There are 4 ways to turn a row about zero (a turn may also mirror it). The second row of each pair is the first, turned, with some noise. The first 36 pairs use one turn. New pairs use 3 turns, one after the other, and a turn may come again.
Known pairs, each followed by its turns in order:
[-.04 -.08 -.09 -.22 .14 .00 .02 -.04]
[-.16 .08 -.24 -.02 -.03 .03 -.01 .00] -> Ranu

[-.16 -.15 -.06 .07 -.16 .03 .20 -.13]
[-.13 -.06 .10 -.07 .09 .27 -.13 .00] -> Ranu

[.08 .12 .15 -.19 -.08 -.02 .37 -.03]
[.20 -.09 .18 -.05 .13 .27 .16 -.18] -> tefir

[.04 .06 .10 .22 .08 .14 -.01 -.04]
[.10 -.04 .11 -.18 -.16 -.05 -.07 -.07] -> tuk

[-.24 -.05 .08 .11 .08 .06 .24 -.03]
[.18 -.17 -.11 -.05 -.10 -.10 .23 -.07] -> tuk

[.09 -.02 -.04 -.13 .04 .07 .13 -.10]
[-.10 .05 -.04 .08 -.07 -.19 .03 .02] -> tuk

[-.38 .10 .06 -.11 .01 -.07 -.18 .06]
[.15 -.20 -.24 -.01 .10 .21 -.06 .16] -> tuk

[-.05 -.06 -.07 .15 .00 .14 -.28 -.04]
[-.02 .12 .16 .06 -.28 -.05 .03 .01] -> felur

[.18 .12 -.04 -.09 .03 -.13 .12 .25]
[.19 -.15 -.11 .09 .15 .15 .07 -.14] -> felur

[-.02 -.14 -.05 -.07 -.05 .27 -.02 -.05]
[-.16 .06 -.22 -.05 -.16 .00 -.03 -.13] -> tuk

[.04 -.24 -.16 -.11 .13 -.10 .14 -.09]
[-.12 -.18 -.17 .09 .20 -.01 -.02 -.17] -> tefir

[.00 -.08 -.09 -.08 .09 .04 .00 -.10]
[-.16 .01 -.03 .06 -.02 -.03 .07 .04] -> felur

[-.16 -.03 .01 .15 .06 .05 -.03 .01]
[.05 -.13 -.03 -.17 -.06 .07 .06 -.04] -> tuk

[.06 -.01 .01 .00 -.18 -.06 -.05 .10]
[.19 .04 .03 .02 .02 .07 .03 .10] -> felur

[-.14 -.07 -.36 -.03 -.07 -.07 .00 -.13]
[-.29 -.20 -.06 -.03 .12 .02 -.12 -.13] -> Ranu

[.10 -.29 -.15 .07 .18 .07 -.11 -.18]
[-.36 -.17 .10 -.10 -.12 -.03 .00 -.08] -> tuk

[.09 .10 .09 .13 -.24 -.05 .29 .16]
[.03 .19 .17 -.04 .15 .26 .22 .01] -> tefir

[.08 .22 -.12 .14 -.17 -.15 .07 -.31]
[.05 .31 .10 -.10 .06 .09 -.23 -.26] -> tefir

[-.03 .21 -.06 .08 -.31 -.10 .00 -.31]
[-.20 -.02 .37 .02 -.03 -.02 -.11 -.24] -> Ranu

[-.17 -.19 -.09 -.19 -.11 .06 -.11 .37]
[-.09 .17 -.24 .08 -.02 .39 .19 .06] -> tuk

[-.07 -.08 -.09 -.02 .02 .16 .01 .06]
[-.02 -.07 -.10 -.14 .04 .09 .08 .01] -> Ranu

[.03 .02 .13 .26 .16 -.25 -.11 -.24]
[-.14 .20 -.03 -.33 -.12 .22 -.07 -.12] -> felur

[-.20 -.13 .08 -.32 .05 -.05 .36 .11]
[-.14 -.15 .01 .14 .48 -.06 -.13 .04] -> felur

[-.04 -.06 -.16 .05 .23 -.07 .10 -.36]
[-.39 -.10 .03 .04 -.14 .02 -.06 .18] -> Ranu

[-.03 -.03 .02 .07 -.13 -.21 .20 .21]
[-.17 .06 .07 .03 .08 .30 .11 .04] -> tefir

[.13 -.02 -.04 -.12 .22 .07 -.08 .05]
[-.05 .07 -.21 .02 -.04 -.11 .18 .08] -> Ranu

[-.06 .31 .01 -.07 -.07 .55 -.23 -.09]
[.35 .00 .27 -.26 -.09 -.42 -.05 .14] -> tefir

[-.10 .00 -.04 -.13 .00 .06 -.01 .03]
[-.02 -.15 .05 -.09 -.02 -.05 -.01 .03] -> tefir

[-.06 -.05 -.08 -.14 .10 .22 -.08 .06]
[-.12 .05 -.19 -.05 -.17 .06 -.04 .11] -> tuk

[.08 -.04 -.02 .15 .02 .33 .01 -.17]
[.23 .14 -.06 -.06 .17 -.27 .01 .03] -> tefir

[-.07 -.19 .06 -.01 .06 .00 .25 -.13]
[.08 -.12 -.19 -.05 .21 .13 .03 -.04] -> tefir

[.02 -.03 -.14 .02 -.09 -.03 .15 .26]
[.14 -.13 -.11 .13 .15 .16 .04 -.10] -> Ranu

[-.16 .07 .07 .08 .03 -.20 -.06 -.03]
[.00 .18 .01 -.07 .02 .07 -.17 -.10] -> felur

[.16 -.04 -.13 .01 -.12 -.15 .00 -.06]
[.07 .12 -.15 -.02 .02 .10 .16 .09] -> felur

[.15 .08 .29 -.09 .08 -.20 .05 -.09]
[-.02 -.13 -.14 -.21 .07 .26 -.16 .02] -> felur

[-.04 -.03 -.25 .28 -.11 -.30 .10 .04]
[-.06 -.32 .14 .25 .21 .04 -.18 -.03] -> Ranu

New pairs. What belongs after each?
[.08 .11 -.29 -.12 -.10 .01 .14 .18]
[-.22 .06 .12 .04 .00 .05 .08 -.31] -> tefir tuk tuk

[.01 -.11 .27 .07 .02 .09 .16 .11]
[.08 -.06 .01 .11 -.16 .06 .04 .31] -> tefir tefir Ranu

[-.01 .05 -.22 -.05 .19 -.07 -.06 .15]
[-.07 -.13 .15 -.10 -.08 .18 -.07 -.18] -> felur felur tefir

[-.18 -.16 .10 -.19 .15 -.30 .05 .06]
[-.08 .14 .01 .02 -.40 .11 .16 .03] -> tuk Ranu tuk

[.05 .12 .06 .20 -.20 .07 -.05 .18]
[.21 .17 .11 -.09 -.03 .10 .16 .04] -> tefir tefir Ranu

[-.16 -.16 .24 .13 .05 -.40 -.03 -.04]
[.11 -.05 .26 .38 .09 .02 -.20 -.02] -> tefir felur Ranu

[.22 .23 .17 -.10 -.08 .02 .18 .09]
[-.19 .30 -.04 -.10 .17 -.03 .06 -.12] -> felur tefir felur

[.01 -.05 .00 -.09 -.29 .20 .00 .14]
[-.17 -.06 -.20 -.04 .14 .10 .23 -.03] -> Ranu felur tuk

[.21 .29 .19 -.12 -.08 .12 -.22 -.17]
[.21 -.04 .04 -.12 .10 .03 -.34 -.29] -> Ranu Ranu tuk

[-.13 -.13 .16 .17 .39 -.13 .41 -.05]
[-.13 -.14 .06 .18 .52 .02 .25 -.15] -> tefir Ranu felur

[-.24 .14 -.28 -.03 .00 .05 -.14 .06]
[-.06 -.07 -.34 .03 -.05 .16 .09 .14] -> tuk tefir tefir

[.12 -.09 .15 -.18 .24 -.01 -.05 -.02]
[.01 -.10 .16 -.09 -.02 .00 -.29 -.02] -> Ranu tefir felur

[-.09 .02 .08 .10 .14 -.10 .03 -.09]
[-.05 -.11 -.13 -.02 .16 -.09 -.01 .00] -> felur tuk Ranu

[.06 -.13 -.14 .16 -.21 .28 .13 .08]
[-.19 .32 .07 -.15 .15 -.11 .06 .05] -> tefir Ranu tefir

[.03 .00 -.28 .06 -.16 .05 -.10 -.24]
[-.35 .15 -.12 -.04 -.06 .16 .02 -.02] -> Ranu tefir tuk

[-.05 .13 .20 -.02 .08 .12 .13 .02]
[.14 -.02 -.01 .17 -.02 -.23 -.02 .01] -> Ranu tefir tuk

[-.02 -.21 .19 .00 .00 -.10 .10 -.15]
[-.15 -.03 -.13 .01 .00 .01 .28 .07] -> felur tefir tefir

[-.03 .10 .03 -.06 -.14 .07 .00 .22]
[.06 .12 -.12 -.13 -.01 -.11 .06 -.12] -> felur tefir felur

[.09 .05 .31 -.11 -.13 .19 -.10 -.01]
[.32 .17 .03 -.02 .11 .00 -.12 .12] -> tefir Ranu tefir

[.17 .00 .07 .07 .01 -.08 -.14 -.03]
[-.01 -.02 .00 -.10 -.18 -.06 .13 .05] -> tuk felur tefir

[.09 .23 .17 -.21 .07 .04 .04 .06]
[-.14 .09 .10 .06 .02 -.25 -.22 .05] -> felur tuk felur

[-.02 .07 .17 -.16 -.17 -.01 -.04 .04]
[-.17 -.11 .00 .19 -.02 .02 .10 .10] -> tefir felur tefir

[.06 -.13 .16 -.05 .12 .04 .08 .08]
[.16 -.01 -.04 .03 .00 -.03 -.11 -.18] -> tuk tuk tefir

[-.15 .23 .01 -.10 -.06 -.10 -.22 .06]
[.00 .03 .26 -.11 .13 .20 -.05 .11] -> tuk felur Ranu

[-.05 -.04 -.21 .07 -.06 -.23 -.13 -.04]
[.05 .12 -.12 .22 -.05 -.17 .04 -.12] -> felur tuk Ranu

[-.17 .13 -.01 .13 .20 .05 -.04 .18]
[-.14 .07 -.03 -.08 .09 -.18 -.16 .20] -> felur tuk Ranu

[.00 -.10 -.04 .07 -.04 .14 .11 -.01]
[-.08 .04 .05 .02 .02 .13 .12 .07] -> tefir tuk tefir

[-.14 -.05 -.16 -.08 .10 .02 .09 .19]
[-.15 -.09 .11 .13 -.03 -.20 .09 .02] -> tefir Ranu tefir

[.22 -.08 .06 .08 .06 .00 .05 .14]
[.09 .22 .15 -.02 -.08 -.04 .09 -.04] -> tuk Ranu Ranu

[.21 -.24 -.14 -.24 -.09 -.02 .14 -.19]
[-.07 -.31 .07 .03 .36 -.02 -.15 -.02] -> Ranu felur tuk

[.05 .03 .05 .03 .10 .18 -.03 .03]
[.01 -.03 -.07 -.02 .11 -.05 -.14 .13] -> tuk tefir felur

[-.07 -.09 -.03 .04 .03 .20 .03 .05]
[-.16 .02 .08 -.07 .13 .07 .05 .01] -> Ranu tefir felur

[.18 -.08 .13 -.15 .31 -.11 .14 .15]
[-.09 -.23 -.24 -.26 -.12 -.05 .10 .14] -> tuk tuk felur

[.26 .01 .02 -.10 .06 .13 .10 -.32]
[-.02 .03 -.15 -.11 -.02 -.01 .14 .39] -> tuk tuk Ranu

[.11 -.04 -.24 .01 .02 .25 -.11 .10]
[-.02 -.02 -.12 .29 -.07 .14 -.12 -.10] -> tuk tefir tuk

[-.32 .19 -.04 .13 -.14 .08 -.24 -.04]
[.08 .09 -.08 -.10 -.15 -.34 .17 .23] -> felur tuk Ranu

[-.04 .14 .05 .01 -.08 -.24 -.05 .04]
[.06 .20 -.16 .05 .00 -.03 -.13 .02] -> Ranu felur tuk

[.09 .07 .15 -.33 -.11 .12 -.03 .16]
[.26 .07 -.04 .14 -.21 -.15 .01 -.21] -> felur felur tuk

[-.19 -.21 -.16 .02 -.08 .08 .02 .09]
[-.09 -.04 -.06 -.26 .02 .19 .00 -.07] -> tuk Ranu Ranu

[-.18 .06 .29 .07 .00 .02 -.06 .09]
[-.11 -.15 -.10 -.06 .17 -.04 -.10 -.21] -> tuk Ranu felur

[.08 -.10 -.07 .23 -.16 -.22 .01 -.06]
[-.10 .06 .25 -.18 -.11 .02 .16 .13] -> tuk Ranu tefir

[-.03 -.05 -.02 -.02 .11 .10 .10 -.23]
[-.14 .08 .01 .14 -.03 -.17 -.07 .04] -> tuk tefir felur

[.03 .04 -.11 .25 -.11 -.05 -.02 .19]
[.13 -.13 -.06 .08 .03 .02 .00 -.30] -> Ranu tuk tuk

[.22 -.21 .23 .01 -.04 -.25 .17 .09]
[-.07 -.01 .14 -.14 .21 .28 .29 -.03] -> felur tefir felur

[-.11 -.04 .07 -.24 -.05 -.16 .04 -.15]
[-.17 .02 .10 -.01 .02 .19 .06 .22] -> tefir felur tefir

[-.31 -.02 -.16 .16 .18 -.02 -.20 -.02]
[-.08 -.06 -.18 .27 -.08 -.27 .10 -.13] -> tuk Ranu felur

[.24 .12 .18 -.08 .04 .02 -.22 .32]
[.17 -.23 .33 -.01 .00 .11 -.07 .24] -> Ranu Ranu Ranu

[.17 .05 -.01 -.13 -.05 -.18 .09 -.06]
[.04 -.11 .08 .04 .08 -.06 -.23 .07] -> tefir Ranu felur

